The rows come from 4 hidden closed curves, with some noise, and rows from the same curve form a group. Each curve winds through 8 dimensions. The rows are also pushed far along 5 directions, which tell nothing about the answers.
In the rows, 128 means zero.
Known rows, each followed by its group:
[143 129 138 107 138 111  82 130 157 135 138 123 153 135 155 125 114 126
 102 131 150 135 125 110 107]
z16
[128  86 104 124 116 134 132 131 121 134 149 131 125 155 130 118  79 178
 133 152 100 117 140 130 126]
z235
[136 146 122 149 131  97 143 118 121 117 144 149 149  79 116 120 152 116
 145 134 102 124 153 135 131]
z235
[140 179 174 135 105 149 133 116 122 164  98 140 118 115 101 162 174  91
 137 117 190 162 134 161 172]
z837
[118 162 103 134 145 136 187 106 106  83 123 110 129 130 132 142 148 136
 137 138 127 113 140 160 165]
z565
[118 105 147 118 129 134  96 140 145 159 127 122 124 148 122 125  97 141
 112 120 140 135 109  97 109]
z235
[123  94 116 124 138 165 135 136 125 164 136 159 117 144 100 147  91 143
 127 145 127 134 172 171 160]
z837
[150 118 157 151 103 102 120 127 147 151 146 149 141  80  94 137 137 145
 140 128 123 126 100 135 104]
z16
[112 179 162 147 130 111 132 101 144 149 134 131 155  91  73 135 164 125
 143 130 138 155 156 128 165]
z235
[125  74 104 142 116 114 121 150 146 138 161 150 126  99 105  93 112 152
 138 132  56 100 136 119  92]
z565
[125 145 158 117 140 101 100 137 128 128 127 123 142 109  98 123 130 120
 114 111  94 109 122  97  68]
z837
[108  71  81 144 107 135 161 146 116 117 114 115  84 143 188  97 113 135
 108 100 146 131  99 131 144]
z235
[122 116 108 120 151 115 119 143 141 126 158 146 156 111  83 131 108 141
 132 141  69 125 150 121 108]
z565
[130 131 120 130 144 132 157 123 113 116 113 121 119 130 119 141 105 142
 132 141  99 107 144 140 126]
z565
[109 116 147 157  99 122 149 103  83 135 120 165 119  90 128 107 130 109
 127 121 134 102 121 154 138]
z837
[117 167 121 120 128 156 170 114 132 125 125 130 126 121  83 146 169 112
 157 134 123 128 158 156 200]
z565
[134 132 152 132 137  92  79 119 137 136 130 126 147 121 132 118 107 138
 108 138 119 129 129  98  80]
z565
[148 128 142 154 134  93 105 112 147 145 175 155 166  91  82 132 117 172
 149 162  91 136 166 132 114]
z565
[128  92 120 138 109 190 128 144 143 188 148 165 109 144  87 157 136 147
 143 133 167 167 145 183 180]
z565
[137 134 139 127 163  77 132 126 108  79 124 104 135 112 172 109 111 108
 107 114 115 107 121  88  73]
z16
[ 97 117  95 139 140 112 107 120 122 108 136 139 125 106 113  88 140 141
 122 143  48  92 180 139 119]
z235
[110 103 101 102 141 176 127 145 146 138 140 128 108 161 131 133 128 132
 113 120 149 128 157 160 177]
z837
[145  98 132 139 101 103  70 140 161 169 161 140 144 117 129 119 122 157
 127 134 137 171 128 116 106]
z837
[134 115  98 136 132 151 115 122 139 138 144 144 131 138 131 121 118 154
 125 159 115 111 166 168 136]
z565
[135 114 150 132 134 152 143 125 120 133 128 121 113 144 158 132 126 123
 118 108 196 123 110 133 140]
z16
[119  84 105 109 110 162  99 142 164 176 166 152 132 150  96 137 100 170
 136 152 119 156 168 163 178]
z837
[124 135 124 110 132 119  99 135 141 121 139 128 144 114 116 130 138 138
 104 123 108 111 136 143 110]
z837
[115 102  88 130 156  97 122 136 136  92 153 113 135 123 139  84 114 141
 131 132  57  99 141  79  85]
z837
[131 114 150 119 120 159 125 120 133 151 138 134 126 147 130 145 114 138
 125 133 175 126 116 149 153]
z565
[133 132 140 135 120 152 152 124 117 132 115 124  99 124 134 115 158 104
 144 117 139 110 139 127 149]
z235
[119 177 117  92 187 180 119 128 162 142 121 116 153 178  82 191 134 127
 113 146 167 166 170 167 179]
z235
[ 85 114  82 168 120 103 144 104 103 103 139 163 117  62 108  63 155 129
 132 142  18  69 197 159 132]
z235
[120 103 121 112 119 109 144 130  91  93 123 109 108 137 182 103  99 132
 109 110 118  97 117 111 108]
z16
[129 137 135  87 134 159 141 147 130 119  88  96 106 169 157 142 123  87
 111 105 160 114  81 107 116]
z837
[129 158 131 115 151 133 135 127 153 131 133 122 143 126  92 155 148 121
 153 138 127 151 158 129 179]
z16
[122 150  98  99 171 126 117 130 167 113 138 111 154 147 116 144 122 127
 135 151  99 143 179 118 167]
z16
[129 110 127  96 136 123  88 154 168 137 148 135 143 127 112 131 116 127
 114 124  99 122 128 114 101]
z837
[132  97 128 115 153 114 122 156 129 121 115 107 114 148 142 134  78 136
 108 114 109 127 106  88  75]
z565
[132 194 124 106 146 160 130 110 137 126 112 119 152 172 102 170 137 132
 142 162 146 149 158 152 170]
z837
[139  88 149 158  96 129 106 144 135 181 124 124  99 138 129 122 114 168
 129 119 153 155 104 115 101]
z565
[135  99 141 132 125 132  67 130 148 175 135 137 135 156 139 129  83 158
 109 144 149 150 134 117  99]
z565
[110 116 111 123 127 133 138 130 103  89  95  96  87 150 180 104 128 132
 110 115 114  93 111 120 119]
z235
[149 105 124 167  71 129 138 125 132 168 140 157 112 102 127 126 137 152
 155 140 143 154 129 167 162]
z837
[125 128 116  93 117 137 113 141 140 132 108 107 116 160 168 132 115 118
 107 120 153 151 127 119 146]
z837
[127  60  96 145  88 103 149 134 109 120 138 125  93 117 175  88  95 166
 119 119 105 113 106 128 122]
z837
[138 110 124 124 106 131 144 138 127 134 137 148 124 117 128 147 128 123
 134 119 146 135 104 150 142]
z235
[142 159 181 144 118 104  96  98 129 147 151 156 159  80  96 127 157 125
 130 135 138 121 140 143 119]
z16
[142 148 148 136 156 140 122 124 155 164 159 149 159 119  64 161 125 150
 144 148 137 155 165 147 135]
z235
[135 170 185 148 111  68 149 113 107 111  95 119 127  66 111 130 156 102
 141 106 108 109  86  93  95]
z565
[147 108 170 196  68  64 136  98  94 156 146 178 126  34 125 110 139 138
 146 122 124 135 128 158 126]
z16
[100 137  92 128 143  96 112 116 127  98 144 136 154 109 100 110 113 161
 114 150  39  94 156 138 100]
z235
[136 134 144 155  88 113 161 116 102 110 131 118 103  93 152 110 172 138
 134 104 147 104  99 146 131]
z16
[151 128 146 125  84 128 125 133 121 141 122 128 114 130 164 128 141 104
 138 114 178 156  89 115 140]
z235
[107  84  93 164 106 111 148 117 118 134 166 169 127  88  91 105 116 175
 142 142  73 126 167 173 154]
z235
[136 114 113 141 139  90 136 126 116  87 143 138 139  93 162 111 131 110
 117 118 109 102 118 126 103]
z565
[ 98  96  60  93 141 199 145 130 130 110 115 104  94 203 189 118 103 143
  99 138 155 111 160 169 199]
z16
[103 113  86 137 117 123 186 111 102  94 108 125  99 121 164 100 118 115
 133 133  95  96 143 139 178]
z16
[143 130 135 150 104 132 119 120 126 160 129 147 133 134 116 137 120 149
 140 148 140 144 119 142 117]
z837
[121 101  80  86 158 157 107 150 153 102 140  97 118 182 168 121 110 154
  97 125 122 108 138 131 122]
z16
[104 185 117 115 191 113 163 116 126  73  94  91 140 126 126 141 143 106
  97 119 114  97 133 128 126]
z235
[116 136 103 125 139 160 144 128 138 117 114 119 116 140 128 122 143 114
 128 131 118 103 131 136 147]
z16
[124  70 110 134  94 172 136 146 146 175 152 154 102 145 111 122 107 150
 145 133 133 133 126 151 157]
z565
[122 126 123 134 113 133 159 124  98  98 109 111  91 122 175 109 168 106
 118  97 151 114 114 139 153]
z16
[137 135 166 122 146 146 102 127 138 158 130 136 138 143 122 149 127 111
 124 127 181 155 138 124 131]
z16

New rows. What belongs after each?
[142 128 126  87 159 151  87 146 154 130  99  97 123 189 175 138 102 115
  99 132 159 129 121  99 109]
z565
[132 165 126 106 150 106  89 133 172 120 142 123 166 121  95 131 139 125
 132 145  77 123 141  97  98]
z16
[118  86 104 131 143 150 130 140 120 134 150 146 115 134 104 131 102 160
 130 137  89 113 161 155 124]
z16
[119 125 114 129 137 111 129 116 133 127 165 148 158 112  79 140 109 172
 142 156  79 134 169 147 143]
z235
[151 252 187 117 155 107 168 101 128  92  84  76 156 119 122 175 199  73
 128 106 203 140  83 112 135]
z235
[138 179 174 121 117 135 122 106 125 132  90 114 121 128 143 144 163  90
 128 123 175 129 119 132 149]
z565
[108 101 119 155 139  90 107 116 125 116 173 161 159  84 100  79 124 140
 140 146  51 101 157 101  92]
z837
[114  71 114 137 149 110  80 153 133 134 161 142 130 117 119  85  97 156
  99 117  73 102 138  99  43]
z837
[125 177 169 145 136  88 134  98  99  98 137 145 155  64  91 117 166 115
 131 128  85  74 136 134  92]
z16
[120 142 140 129 148 105 115 120 142 129 130 105 143 128 122 130 117 145
 115 125 132 149 135 102 122]
z235
[105 137 118 120 107 171 129 111 128 154 120 137 126 152 102 148 126 155
 130 146 152 146 137 178 186]
z235
[120 167  96 131 161 115 147 116 151  92 135 110 142 113 114 132 166 120
 144 142  89 124 174 131 165]
z16
[142  73 116 136 149 123 114 148 152 139 163 131 122 128 120 121  92 174
 129 139  90 113 156 124  97]
z565
[141 128 130 131 104 146 146 130 113 121 131 134 110 123 132 127 149 121
 150 132 129 110 130 147 147]
z235
[133 141 126 114 130 134 116 122 151 141 121 122 135 145 149 137 125 116
 124 137 164 154 140 131 174]
z16
[153 132 138 122 123  95 129 138 129 109 136  97 129 131 159 130 122 146
 123 117 136 139 104  94  97]
z16
[132 117 108 112 150 133 132 130 108  99 122 106 117 166 167 129  99 143
 124 140 119 116 142 122 123]
z235
[131 153 136 134 106 136 112 115 157 174 151 167 156 103  51 156 139 157
 158 167 101 148 161 169 166]
z16
[125 172 133 115 162 143 129 111 117 104 113 102 138 166 142 136 143 113
 121 129 166 135 123 113 128]
z837
[137 147 122  97 133 150 125 132 134 126  80 117 116 164 157 164 121  89
 114 128 174 156 109 137 155]
z16
[135 145 160 135 112 138 118 117 127 147  97 116 104 139 148 128 142 119
 124 121 166 131 118 125 142]
z565
[ 99 110 102 139 111 145 173 122  92 110 107 138  96 112 127  90 130 120
 131 124  77  70 137 148 135]
z837
[148 150 165 106  90 149  91 130 144 179 114 133 133 156 136 154 132 112
 131 128 203 182 107 120 155]
z16
[113 119 102 151 104 135 141 113 100 142 120 170 131 118 119 123 116 124
 132 145 117 137 148 167 152]
z565
[141  97 149 136  96 117 109 136 148 180 169 165 150 103  83 144 104 158
 144 135 133 159 113 139 122]
z235
[116 176 105 112 146 134 163 110  98  95  89 118 139 147 148 152 128  94
 122 136 145 135 130 143 156]
z565
[117 140  90 109 175 123 144 137 147  88 132 102 135 134 121 134 131 123
 134 133  78 119 162 112 145]
z16
[144 139 122 114 139 157 108 123 150 137 131 129 136 155 137 150 130 133
 121 146 159 133 139 155 140]
z565
[120  95 127 163  85 122 145 140 125 154 116 137  93 107 160  96 142 109
 117  92 167 141  85 126 133]
z235
[130 169 172 127 120 149 113  89 131 164 124 155 148 125  98 160 147 121
 140 156 175 144 160 171 186]
z565
[111 102 103 139 129 133 139 121 113 131 139 125 121 146 133 116  93 173
 129 147 109 128 168 142 151]
z235
[104 102  79 141 119 129 143 117 110 113 149 160 133 112 139  96 129 126
 128 138 104 116 150 160 153]
z565
[136 114 154 134 129 109 119 117 121 126 142 133 139 107 138 122 113 138
 118 124 133 106 104 122  97]
z565
[133  89 121 171  70 156 157 125 133 178 127 146  88 127 147 118 137 140
 152 128 181 165 119 158 200]
z16
[134 157 123 131 134 123 135 117 112 107 111 116 139 146 143 128 128 128
 129 138 135 122 109 119 106]
z837
[124 141 133 159 119 102 105 131 133 147 132 144 137  90  76 123 145 142
 134 127  93 148 132 127  94]
z565
[126 138 107 133 153 104 130 132 138  87 110 121 128 100 135 109 149  98
 117 120  73  74 107 115  81]
z16
[134 143 136 108 163 140 131 122 120 121 120 110 134 169 150 146 113 120
 120 129 170 146 148 120 149]
z16
[129 140 167 148 118 110 116 101 116 147 140 151 156 107 105 137 122 142
 130 142 144 141 134 143 135]
z565
[143 115 134 137  98 140 148 129 138 148 124 130 114 123 128 142 124 142
 135 124 156 127  88 148 141]
z16
[128 174 146 105 109 152 134 117 135 141 113 118 133 150 126 143 153 111
 147 131 168 152 132 124 183]
z16
[135 150 145 104 132 142 131 121 128 134 134 121 147 155 106 163 111 148
 144 147 144 144 135 133 155]
z235
[116 116 129 125 121 112 110 122 126 123 130 149 133 101 125 111 123 117
 115 128  94  95 131 135 115]
z16
[110  89 112 151 128  98 143 133 101 115 128 140 112  91 116  98 107 142
 122 121  59  98 140 121  93]
z565
[130 118 135 141 147 110 127 133 113 124 126 136 129 110 111 140 112 134
 117 123 114 127 131 133  99]
z565
[122 130 103 120 130 107 129 119 134 106 145 139 150 111 116 115 118 132
 141 155  67 107 154 122 140]
z837
[128 169 144 110 145  89  84 118 144 122 131 126 173 118 101 144 118 130
 111 140 107 135 123 113  89]
z235
[130 148 157 150 124 125 171 112 102 120  99 119 111 114 137 134 133 124
 123 116 148  97 100 136 118]
z235
[139  62 116 159  86 110 117 131 126 152 140 138 110 131 175  90  77 162
 129 134 131 133 101 104 100]
z565
[143 107  94  84 141 166 111 164 171 135 115  98 128 204 154 156  72 147
 111 143 148 143 100 112 118]
z16
[113 107  94 145 127 137 156 126 132 120 141 133 108 111 117 113 141 145
 148 131  96 125 166 147 173]
z16
[123 113  88 130 167 145 131 140 137 116 133 130 120 138 129 127 121 134
 118 131 108 121 168 147 125]
z235
[123 148 158 156 109  95 147 107 116 137 124 148 128  73  75 125 140 137
 151 133  81 105 132 136 123]
z565
[114 106 106 122 140 134 139 128 107  92 111  93  94 151 158 110 115 152
 115 123  96  87 123 125 112]
z235
[134 151 109 125 130 140 155 121 108 100  95 102 116 161 167 132 121 124
 124 137 146 119 103 123 125]
z837
[126 134 106 120 144 151 148 136 141 112 120 102 111 144 144 133 157 120
 135 121 144 139 143 134 172]
z16
[132 128 168 172  70 131 130 103 107 171 110 158 101  88 129 111 156 117
 142 129 156 124 126 160 157]
z565
[146 166 138 108 148  90 140 129 126  80 128  85 138 128 150 134 144 130
 124 112 122 129 116  93 103]
z16
[157 142 149 158 107 100 139 116 122 137 119 145 131  85 125 136 136 126
 143 143 127 127 129 144 123]
z565
[149 158 168 118 124 108 115 123 133 140 133 118 144 126 113 159 127 139
 135 127 158 172 121 114 135]
z837
[142 152 117  88 192 127 149 149 140  84 116  91 142 158 156 150 117  92
 119 118 141 125 129  92 115]
z235
[134  96 156 139 144  64  70 137 149 136 183 144 169  85  94 115 104 163
 115 124  81 121 113  87  40]
z565
[129 159 120 134 145 106 127 116 134 107 154 143 169 103 103 140 150 127
 133 142 115 135 137 143 126]
z565
[111 112 105 129 148 166 114 124 136 148 122 129 123 165 122 118  93 161
 113 153 113 115 162 141 121]
z235
[132 142 122 117 130 154 163 134 124 103 114 109 106 134 140 126 167 106
 143 114 136 103 123 132 151]
z235
